The first 10 rows are patterns. Each new row is the sum of 2 different patterns, raised or lowered, with some noise. Before adding, each is slid sideways (what falls off one end comes back at the other), maybe read backwards, and multiplied by a number that may be negative. Names go in the order of the patterns.
In the rows, zero is written as 128.
Some rows, each with the names of its patterns after it:
[145 127 126 121 110 149 109 115 132 125 122 118 114 133 172 139 117 107
 135 137 113 128 128 129 137  99 182 135  80 118 137 110 137 104 126 143
 131 137 123 112 132 109] : (7)
[ 94 121 132 130 120 127 182 170 108  94 178 182 140 182 132 151 125 128
 136 138  93 117 105 138 150 129 149 121 129 156 161 101 107 124 152 135
 123 113 113 168 133 131] : (5)
[134 121 127 166 103 109 178 182 111 130  91 147 112 120 120 163 139 122
 101 123 114 116 145  86 117 149 136 136 160 169  89 156  88 132 134 158
 117 152 127 136 130 161] : (8)
[143  84 103 142 148 129 140 123 157 163 158 134 105 139 146 134 109 137
 136 134  75 160  74 127 139 142 134 123 127 155 128 121 115  98 119 134
  74 179 136  88 120 139] : (4)
[ 81 141 117 114 117 182 145 140  91 121 115 128 135 104 138 118 124 109
 119 116 122 120 135 106 121 138 152 132 131 174  82 173 148 138  83 149
 169 119 141 102 134 125] : (9)
[108 135 133 144  74 182 135  98 135 123 121 182 128  96 127 101 155 127
 142 133 140 125 144 134 121 139 127 131 146 124 138 122 143 161 130 135
 111 114 109 175 152 142] : (0)
[170 129 129 122 124 125 119  94 131 127  74 130 126 120 151 120 146 177
 169 135 138 123 142 126  94 128 151 113 128 139 120 160 117 141 113 126
 108 133  83 110 128 128] : (1)
[127 151 101 126 123  94 143 126 126 182 182 130 128 170 145 128 117 117
 129 128 107 131 136 120 117 164 131 137 161 108 134 145 128 140 133 113
 110 127 147 159  74 120] : (2)
[112 104  93 122 138 108  99 136 116 142 139 124 123 129 119  74 136 137
 129 141 139 113 173 131 131 128 148 141 109 117 103 100 133 114 132 150
 113 140 140 133 159 130] : (6)
[105 137 138 113 123 158 105 149 129 137 125 117 108 143 133 137 131 124
  97 121 133 137 112 120 123 139 129 123  77 112 128 124 113 140 127 105
 129 138 119 143 155  85] : (3)

New rows, each followed by the names of its patterns:
[ 92  87  94 103  87  61  94  93  93  70  94  91 103  77 110 105  73  70
  97  55  74 104  91 107  98  92  85  96 115  86  63  83  92  58 101  83
  82 109  99 103 118 112] : (1) (3)
[ 94  95 103  89  83  61 108  95  94  79  79 109  98 106  57  61  75 118
  90  91  59  81 103  97  77 113  82  70  88  72  79  86  81  33  54  93
 118  60  58  89 101  85] : (5) (0)
[113 134 120 103  92 116 125 142 120 126 128 112 141 134 102 109 111  82
  92 143 102 151 110 111  87 123 108 114 115 112  97 132 118  97 101 134
 134  77  77 137 111 141] : (7) (8)
[144 140  84 172 139  92 138 122 133 161 145 104 123 102 124 143 160 185
 138 119 138 146  85 143 140 118 163 120 177 144 111 176 150 173  80 154
 121 181 176 156 110 124] : (9) (0)
[141 145 112 156 199  67 196 152  79 128 150 130 178 125 143 167 168 169
 142  83 187  83 168 155 156 122 135 182 141 117 158 176 179 168 130 163
 187 178 154 102 111 166] : (7) (4)
[175 158 136 168 154 151 127 185 181 138 136 162 141 170 158 136 140 167
 150 167 144 174 128 175 156 159 161 172 143 174 149 142 161 179 119 147
 155 181 153 132 205 229] : (8) (1)
[ 54 120  95 112  53 119 109  83  83  60  87  56 104 142  95  85  35 158
  54  80  93  44  59  90 100 100 119 101 109 104 155  81 116 100 117  99
 105  52  91 131  77  76] : (9) (6)
[140 118 144 139  94 145 147 154  85 156 131 128 128 105 119 103 120  91
 116 130  81 107 109  94 116  95 124 131 103 110  91 133 132 162  80 120
  83 131  84 120 119  99] : (4) (9)
[ 66 134 105 118  73 115 125  94 121  76 103 105  71 109  92  87 105 160
 123 105  68 103 103  95 110  95 112 103  86 125 103  74  93 101 101  95
  86 112 126 111 111 126] : (7) (9)
[123 141 143  95 108 147 133 175 150 128 131 137 109 103  99 139 118  77
 134 141 137 159 129 166 182 173 143 150 114 150 129  87 144 155 114 140
 141 129 175 133 148 110] : (1) (2)
[126 138 163 156 139 150  97 130 183 149 129 124 172 159  99  99 149 144
 114  87 106  87 131 141 131 124 126 143 151 136 146 171 102 173 128 133
 127 117 125 151 129 139] : (5) (4)
[112 137 114  98 139  89  83  97  70 121 135  68 160 124 125  95 129 138
  76 101 133  78 106 128 104 136 153 154 106 101  97 109 130  93  87  95
 100  76 170  77 127 130] : (4) (6)
[184 155 194 129 138 128 132 113 173  74 112 104 169 142 107 161 117 148
 157 169 134 106 136 167 149 103 108 111 196 143 145  99 117 153 131 131
 133 199 178 120 105 190] : (5) (9)
[136 138 129 114 179 135  80  92 144 132 176 118 146 148 146 102 132 167
 161 140 143 146 121 180 138 111 133 143 111  97 167 108 166 141 129 113
 142 112 123 138 117 110] : (8) (3)
[124  91  62 102 137  69  97  64  94  93  96 126  95  86  86 113 117 107
  65  91  80  92 106  69  82 129  83  83  99  83  98  55  66  71  91  82
  98 105  89 111 100  74] : (7) (1)
[151 155 155 138 156 171 148 111 168 151 133 162 143 143 139 174 135 134
 119 120 121 152 112 130 141 135 116 142 167 129 147 154 146 152 126 116
 141 143 130 128  92 130] : (5) (6)
[ 95  74  95  49  75  80  99  88 102  81  68 103  89  69  91  82  58  54
 115  65 111  74  74  63 114  75  79  79  88  59  76  95  84  53 106  83
  39  70 104  77  99  76] : (8) (3)
[141 142 118 151 170 176 121 109 131 131 131 173 152 155 132 114 113 145
 141 156 116 169 149 129 163 126 150 106 142 138 123  92 102 213  95 127
 133  88 135 188  93 146] : (9) (0)
[151 154 133 138 166 156 154 142 136 149 136 180 139 131 159 146 156 139
 136 160 183 159 151 132 162 158 141 149 161 135 153 106 196 184 102 136
 166 118 157 154 120 172] : (7) (0)
[138  80 168 141  90 131 133 145 178 134 141  97 149 166 136 106 153 172
 121 150 112 131 139  93 144 134 117 133 165 155 163  98 132 109 119 123
 148 158 134 114 125 127] : (9) (0)
[131 112 123 129 139 110 129 120  96 125 129  99 115 116 114 128 129 128
 101 124 109 115 129 127  92  98 112 130 141 132 122 142 108 127 132 119
 113  86 117 124 108 136] : (6) (3)
[186 140 194 213 157 135 171 177 160 186 173 205 160 204 207 179 163 100
 166 187 181 183 178 176 214 183 157 234 174 176 180 139 191 152 139 142
 158 158 159 156 189 197] : (7) (1)
[125 145 139 100  92 105 136 149 134 120 192 131 128 106 100 139 161  77
 147 129 147 115 150 122 173 132 141 112  95 128 168 117 172 103 118 158
 129 117 191 166 124 151] : (8) (1)
[135 113 136 122 131 138 125 128 143 111 155 101  84 140 133  97  59 148
 164  86 133 118  92 113 129 108 127 120 107  79 123 127 132  90 133  79
 132 130 120  85 124 132] : (4) (3)
[107 134 146 127 168 140 116 141 145  80 118 117 140 115 137 138 143  97
 105 135 145 112 121 132 103 141 115 143 166 159 109 121 158 104 160  80
 102 115 156  86  90 135] : (9) (2)
[108 141 125 121  90 130 109 128 130 144 131 120 122 136 133 149 106 138
 126 116 106 139 108  86 167 139 133 162 154 112 136 139 124 120 112 117
  94 114 132 144 121 139] : (1) (3)
[ 95 110 117 105 123 109  97 120 101 114  86  75 113 142  68 146  72  93
 106 135 121  93  88 137 118  72  80  65 100  96 105  81  96 161 134  86
  91 101 130 106  26 149] : (4) (6)
[143 180 106  96 189 177  91 154 170 143 132 155 184 199 149 154 150 142
 150 193  84 192 118  98 143 146 133 161 198 141 201 164 158 164 120 149
 103 160 148 178 127 215] : (8) (1)
[ 85 106 135 131  68 116 155  79  61 145 123 143 100 144 118 125  89  99
  97 144 124 146 131  95 149 139 102 107  95  85  82 162  97 172 102 110
  88 135 100 132 104 137] : (8) (3)
[175 110 113 148 139 131 149 109 153 121  84 131 132 117 118 143 151 121
 146 115 115 101 141 107 124 136  96  85 145 131 124 127 112 109 107  98
 107 105 107 135 136 131] : (1) (3)
[161 142 162 143 140 135 164 151 119 113 157 153 127  94 136 123 134 124
 158 174 120 130 177 142 158 150 130 135 144 146 147 141 156 167 154 140
 134 147 157 148 150 128] : (5) (3)
[152 123 110 134 103 131 136 117 118 138  85 114 118 132  97 107 137 133
 114 121 131 132 132 127 149 158 113 122 134 103 136 120  87 125 120 105
 127 132 125 107 108 158] : (1) (2)
[117 108 134 105  92  86  93 103 117  91 104 142 128 111 101 135 144 105
 121 108 118 100  84 115 110  80 102  90 106 145 110 113 101 103 113 115
  99  91 120 131 109 103] : (5) (6)
[111 110  88 100 102 111 105 100  99  64 104 131  85  96 101 106  97  96
 105  98  92  94 110 129  95  96  91 102 109 116  74  79 109 103  92 102
  96 143  67  99 106  97] : (7) (0)
[127 138 104 112  82 111 129 110  62  99 108 126 143 138 105 118 105 137
 121 128  99 126  97  97 111 134 106  77 147 133 141 112 127 102 115 131
 106  79 112 104  65 112] : (6) (3)
[162 166 163 140 143 143 168 156 136 136 125 139 175 112 209 165 105 132
 159 166 104 106 168 166 143 162 144 176 210 186 152 129 162 159 146 138
 153 173 164  95 186 115] : (4) (6)
[147 159 165 152 170 130 145 161 149 136 142 155 159 169 167 157 174 142
 150 163 174 153 144 142 151 144 160 179 160 151 152 196 163 171 161 146
 165 161 125 148 149 163] : (7) (6)
[115 132 107 125 117 137 136 126 110 169  98 125 173 134 129 129 108 144
 110  86  92 104 114 134  88 155 155 103 102 142 131  96 119 110 143 116
 142 126 154 138 178 144] : (4) (1)
[135 166 177 135  92 197 115 134 142 156 165 134 127 161 142 129 114 117
 148 149 132 152 143 150 159 131 157 147 149 146 129 153 115 155 144 106
 112 128 141 159 152 161] : (7) (2)
[102 115 131 126 155 122 127 156 180  94 114  99  90 166 109  89 139  89
 121 132  93 148 120 108  88 131 144 161 111 107  83 150 123 147 157 102
 122 122 137 108 115 125] : (0) (2)
[137 155 136 143 146 164 152 133 122 105 110 120 117  95 106 129 125 137
 140 142 129 126 128  94 130 141 120 150 138 129 164 144 130 151 156 142
 116 105 113 111 139 126] : (1) (6)
[148 129 160 155 104 162 137 138 126 155 116 128 101 164 153 166 131 166
 130 129 141 111 143 129 139 144 137 149 158 127 144 165 134 134 145 109
 165 129 137 115 102 138] : (0) (1)
[133 130  79 141  99 140 160 132 145 130 138 135 137 101 129 107 122 143
  87 153 155 109 116 137 126 104  87 103 126 131 116 130 142 143 179 134
 116 155 147 133 124 138] : (4) (1)
[127 121 130 105 139 121 149 160 130 130 167 121 130 130 162 135 121  98
 153 125 140 113 133 125 117 102 148 130 125 127 143 137  99 138 118 125
 130 108  92 152 118 125] : (8) (4)
[144 184 116 112 136  87 116 165 105 144 127 121  66 141 151 120 130 124
 119 140 149 155 142 103 128 129 117 152 122 103 128 138 100 147 143 116
 128 110 124 162 120 124] : (2) (6)
[151 139 130 146  81 129 130 114 143 123 146 105 132 120 149 102 135 118
 141 139 100 130 169 111 115 127  95 129  82  70 114 130 104 144 140 125
 170 114 158 166 138 117] : (1) (2)
[186  99 158 136 158 137 125 130  97 179 151 136 178 139 129 151 161 100
 129 137 151 103 149 148 147 151 136 137 149 160 140 126 141 152 145 160
 160 124 124 139 149 123] : (9) (3)
[117 122 151 112  93 128 129 106 109 128 125 111 119 130 177 127 116 106
  89 126 114 116 102 140 105 144 115 132 129 105 142 114 104 130 137 130
 132 120 157 151 143 112] : (7) (1)
[124 134 129 159 190  82 117 195 147 123 156 148 155 142 123 151 126 159
 159 135 133 142 123 163 164 157 125 162 142 115 150 133 140 145 114  99
 135 164 155 128 121 158] : (7) (8)
[ 73  72 103  89  94  75  53 103  82  80  82  72  59 110  72  78 102 109
  65  58  83 113  94 109  81  88  65  79  89  79  67  69  71  86  87  87
  88  71  83  92  93  61] : (5) (0)
[132 150 129 122  92 118 127 143 124 115 130 129 136 147 119 152 111 147
 162 135 127 126 114 147 114 126 123 117 103 155 133 141 104 124 130 137
 138 116 144 128 138 133] : (7) (2)
[136 138 129  80 151  86 139 136 130  88 125 144 135 104 139 146 143 146
 126 129 134 153 114  96  99 143 126 121 110 119 179  86 136 118  97 112
 132 134 156 130 122 117] : (4) (3)
[145 104 140 199 143 178 129 130 150 145 144 160 116 135 176 199 182 132
 140 147 155 139 137  98 164  97 113 171 164 140  99 156 144 145 157 162
 189 146 132 137 144 165] : (7) (5)
[175 164 185 142 137 181 142 134 178 197 159 135 157 170 160 164 153 166
 150 163 154 167 170 164 175 147 169 171 208 134 181 165 163 144 165 157
 161 168 174 185 172 178] : (5) (4)
[173 134 147 176 137 163 146 180 147 138 164 165 153 161 145 157 147 155
 145 164 154 185 136 120 172 159 150 189 152 117 204 151 157 145 153 145
 140  98 150 170 168 145] : (0) (2)
[160 151 126 144 161 178 204 140 155 145 169 146 174 139 155 150 148 171
 138 150 181 152 143 164 149 155 128 124 139 171 122 160 134 151 219 148
 147 179 144 159 180 130] : (0) (1)
[101 105  91 142  99 111 125  92 108 119 129 125 107 134 129 119 129 124
 128 119 128  85 107 130 137 128 106 122  87 124 124 114 132 103 113 143
 134 101 133  90 125 135] : (7) (9)
[ 51 118 145 169 152 146 139 107 156 138 136 167 204 148 104 185 160 133
 153 127 161 182 156 154 161 133 145 179 120 153 195 114 153 167 137 182
 140 139 111 142 148 181] : (1) (2)
[206 189 109 135 171 160 149 125 132 140 119 105 151 163 169 119 116 147
 120 163 126 156 144 157 154 162 131 153 143 179 149 124 127 123 140 163
 144 138 133 161 165 175] : (5) (8)
[129  96 107 115 108  86 117 131 101 123 141 134  53 111  92 133 103 116
 113 175  65 105 138 113 124 143  74 115 138 134 145 101 107 102 114 143
 126 101 113 133  94 116] : (0) (3)
[139 157 135 132 143  90 109 160 145 126 134 152 129 122 130 109 139 121
 114 124 135 128 145 134 145 143 142 153 135 120 150 119 116 119 121 143
 177 146 133 139 171 118] : (6) (3)
[123 116 109 127 116 142  97 115 140 143 124 157  99  78 111  80  75 141
 103  74 159 106 144 111 121 119  95  63 145 101 150 101 132  91 126 123
 152 140 103 112  86 109] : (0) (1)
[ 75 108 126 134 129 147  98 169 140 128 133 146 133 110 105 114 102 131
 106 119 160 101 131 142 132 154 118 103 104 125 130 127  93 100 143 104
 140 144 125 127 111 154] : (7) (6)
[136 135 103 122 131 131 128 105  81  73 109 135 128  45 111 107 145  94
 106 103  81 119  76 113 166 167 122 115 140 154 115 107 101 127 120  81
 110 105  88 105 137 119] : (2) (6)
[104 118 158 105 136 128 100 101 125  97  91 109 112 130 118 123 152 129
  93 150 130 116 148  94 126 119 134 116 137 120 149 131 120 134 116 118
 122 153 157 125 128 153] : (1) (2)
[108 122 123 126 150  85 171 162  68 112 136  88 136  84  88 110 116 121
 116  98 125 125 134 103 127 118  94 146  77 113 117 125 115 123  99 154
 178 133 112  72 126 129] : (7) (1)
[105 150 141 145 180 113 128 133 153 138 159 120 165 106  93 147 141 124
 122 128 168 183 127 108 201 118 139 145 128 133 146 117 135 148 165 194
 144 176 145 164 124 170] : (9) (1)
[144 154 208 146 161 164 155 175 206 128 147 143 168 165 156 173 154 171
 148 117 224 165  91 131 156 149 195 142 169 184 154 186 162 137 166 122
 158 152 143 168 164 183] : (7) (6)
[155 108 138  84 123 113 124 118 118  88 126 176 139  84 128 152  92  70
 144 128 160 121 114 184 141  54 109 139 129 140 118 136 126 169 142 109
 108 125  84 110 161 101] : (7) (8)
[121  87 137 138 106 129 160 124 119 129 121 149 138 101 113  96 132 104
 124 128 146 137 170 122 144 130 109 154 127  99 126 123 126 143 146 179
 169 138 135 165 122 138] : (1) (6)
[ 94 119 102  84 100 107  75  71  98 115 122 156 132 115 144  90 120 124
 143  63 107 119 123 106 116 130  81 104 104 107  78 102 108  97 118 119
 102 119 131 114  78 136] : (4) (2)
[179  94 168 133 114 129 128 114 119 119 110 102  85 117 133  97 180 142
  83  77 139 127 155  89 144 138  88 100 121 127 168 126 155 177 145 165
 141 103 135 120  72  93] : (8) (1)
